There are 4 hidden switches. A switch that is on adds its own fixed numbers to the row, and there is some noise. The rows also spread widely along 3 directions, which tell nothing about the answers.
In the rows, 128 means zero.
Known rows, each followed by its switches (1 for on, 0 for off):
[107 106  93 133 117 112 113 131 114 136  70 103 136 125 136 154 243 142
 196  92 123 104 112 141 166 163 136 131 102]  1 1 0 1
[104 133 116 130 130  98 125 152 114 122  77  95 139 160 152 144 198 131
 187 123 134 149 112 139 161 137 141 150 127]  0 0 0 1
[137 121 103 143  98  98 111 157 110  94  93 104 106 135 149 135 188 151
 198 105 147 161 133 133 173 166 126 144 116]  0 1 0 0
[123 128 110 131 111  80 124 154 124 109 112 120 128 151 150 131 159 119
 193 112 144 174 124 133 152 158 143 144 135]  0 0 0 0
[132 111  96 129 127  93 112 136 138 113  94  90 146 130 139 161 207 120
 196 115 150 144 104 139 157 186 135 124 112]  1 0 1 1
[136 125 114 133 110  81 126 159 137 103 116 121 127 151 149 139 162 131
 195 105 156 178 107 140 151 162 139 154 125]  0 0 0 0
[124 107 103 126  86  66 130 124 129 119 112 128 120 150 150 124 159  98
 178  98 140 153 129 117 164 150 135 141 124]  0 0 0 0
[ 99  97 101 119 128  87 110 135 123 123  86 116 144 134 144 144 209 102
 198  92 151 132 105 130 147 168 145 136 120]  1 0 0 1
[ 95 150 118 123 117 107 156 146 122 134  88 117 128 164 155 141 187 131
 170 111 121 132 115 144 154 131 126 159 124]  0 0 0 0
[106 150 108 124 122  96 155 146 145 126  94 137 140 133 154 156 189 116
 194  83 146 140 114 143 140 158 132 144  99]  1 0 0 0
[121 114 107 130 132  85 110 139 135 118 101 104 165 130 142 164 217 115
 205 104 143 124 103 144 155 180 136 124 119]  1 0 1 1
[119 113 109 132 139  97 127 128 133 122  91  94 161 119 145 154 203 122
 202 132 134 156 112 146 152 164 150 140 116]  1 0 0 1
[ 93 141 115 116 177 111 106 162 114 125  95 148 132 159 133 174 209 118
 211  80 140 138 104 126 138 166 157 142 106]  1 0 0 1
[112 125 116 125 113  98 133 146 143 129  84 126 139 128 142 141 181 116
 186  96 155 145 110 145 135 171 134 148 114]  1 0 0 0

New rows. What belongs after each?
[131 111  96  99 114  60 108 131 121 124 119 159 116 167 147 127 146  93
 204  64 163 167 142  98 145 176 146 156 129]  0 0 0 0
[128  76 101 122 115  67 105 121 132 123 107  97 147 123 149 149 193  95
 194  96 159 153 116 121 148 180 150 124 118]  1 0 0 1
[ 97 123 117 121 104 108 166 137 130 139  93 116 152 117 150 137 201 122
 176 104 119 114 116 145 153 147 140 158 114]  1 0 0 0
[121 111  87 127  82  85 123 123 110 133  87 109 125 140 148 115 186 123
 186  82 119  99 147 116 181 157 132 146 116]  0 1 0 0
[120 110  88 120 123  87  76 126  93 116  92 119 104 158 141 151 206 123
 202  87 131 136 120 103 169 166 144 132 116]  0 1 0 1
[125  96  84 127  97  79 102 120 102 125  86 111 127 150 147 131 204 119
 186  93 124 111 142 107 177 152 132 137 120]  0 1 0 1
[125 110  94  98 110  75 124 138 123 138 106 134 138 165 139 129 182 103
 182  85 145 119 137 105 163 156 126 152 119]  0 0 1 0
[116 117 114 122 121  97 140 147 143 126 103 116 140 120 146 136 189 124
 192 101 156 162 102 139 145 172 131 151 117]  1 0 0 0
[114 132 101 133 129 112 113 155 106 116  77  93 113 150 142 154 223 145
 190 112 117 136 113 135 179 139 140 142 112]  0 1 0 1
[108  91 100 125  88  81 131 109 119 138  97  97 131 162 153 118 188 101
 173 119 128 137 127 126 174 142 147 134 126]  0 0 0 1
[ 91 147 107 130 150 127 107 159 111 119  79 104 124 131 138 179 249 146
 220  82 120 109 112 141 153 166 147 140  98]  1 1 0 1
[113 116 116 123 105  96 159 135 133 126  97 108 133 144 155 116 171 122
 181 123 138 150 121 150 176 142 134 160 127]  0 0 0 0
[ 94 177 125 124 143 108 137 182 132 109  99 142 112 163 144 143 182 142
 197 105 130 164 114 142 143 132 140 158 108]  0 0 0 0
[124 124 107 112 118  93 129 152 138 123  97 138 127 129 147 150 173 108
 196  76 153 154 116 125 126 177 140 142 105]  1 0 0 0
[115 130 105 119 125  89 134 144 130 111 103 133 119 161 154 124 171 124
 195 105 146 158 127 122 148 145 132 152 119]  0 0 0 0
[112 138 113 136 137  90 121 149 117 111  90 112 123 153 147 136 193 118
 196 113 140 160 104 135 154 140 153 145 122]  0 0 0 1
[119 121 102 138 148 108  86 162 112 110  84 111 129 131 144 179 223 147
 206  88 145 121 108 134 142 177 144 120  88]  1 1 0 1
[124 107  97 104 100  67 121 120 112 136 105 141 121 165 140 121 162  92
 196  75 157 142 147 102 157 161 148 146 121]  0 0 0 0
[108 116 102 123 117  95 118 139 120 122  99 112 127 150 151 135 201 120
 180 123 125 163 115 131 167 138 139 142 127]  0 0 0 1
[ 82 163 120 119 171 118 121 158 118 125  79 142 134 157 140 169 222 127
 203  89 122 130  94 153 129 159 153 141 108]  1 0 0 1
[ 99 127 106  92 169  99 108 141 113 139  84 145 158 156 132 169 235 108
 208  82 125  94 104 134 152 164 147 131 110]  1 0 1 1
[112 134 119 122 136 106 131 158 139 112 100 126 130 115 147 173 187 131
 217 100 142 158 103 149 141 166 143 151 115]  1 0 0 0
[136 100  89 122 105  81 132 121 153 146 111 106 155 116 132 146 190 105
 191  98 145 115 125 140 161 190 117 139 109]  1 0 1 0
[114  91  96 115 106  69 122 116 142 140 104 116 157 137 137 144 188  91
 182  78 142 102 121 126 162 185 124 133 111]  1 0 1 0
[131 118 117 133  99 102 152 147 130 118  98  89 132 138 163 126 175 136
 173 144 142 186 111 148 166 136 134 152 131]  0 0 0 0
[120 167 114 127 151 107 112 186 133  98 110 134 109 160 137 153 196 132
 201 120 145 169 112 153 145 153 131 152 128]  0 0 1 0
[138 103  88 132 124  87  86 145 124 120  89  79 143 112 131 167 235 125
 216  82 136 115 121 134 161 204 121 123 105]  1 1 1 1
[116 127 115 129 110 102 138 145 125 126 101 122 121 148 142 132 169 121
 191 115 145 160 121 135 158 146 141 153 136]  0 0 0 0
[120 109 102 125 139  87 103 133 134 131  93 117 139 144 140 160 196 106
 201  85 135 145 108 121 134 171 152 130 116]  1 0 0 1
[129 149 131 136 111 110 141 161 126 108 104 110 126 141 153 142 179 137
 204 129 149 195 108 153 148 143 136 152 133]  0 0 0 0
[113 117 100 137  95 112 147 149 130 118  84  91 150 105 152 150 215 151
 189 103 132 120 111 156 166 167 118 145  99]  1 1 0 0
[141 109 110 116 116  86  97 135 118 109  99 112 112 161 148 130 165 111
 198 117 147 180 115 127 144 158 146 133 126]  0 0 0 1
[119 138 103 134 138  90 106 166 118 106 104 110 115 153 138 151 197 123
 202 106 144 183  96 138 146 146 148 135 125]  0 0 0 1
[100  99  90 112 116  88 126 102 127 153  72 120 147 136 141 143 199 105
 192  92 127 106 114 129 160 161 146 137 110]  1 0 0 1
[107 132 111 110 128  99 136 151 136 122  95 139 142 133 136 139 185 122
 212  81 141 134 101 141 137 172 141 146 113]  1 0 0 0
[131 119  91 132 103  98 113 153 129 106  97  96 128 110 141 158 199 142
 206  89 156 158 119 133 160 205 127 130 105]  1 1 0 0
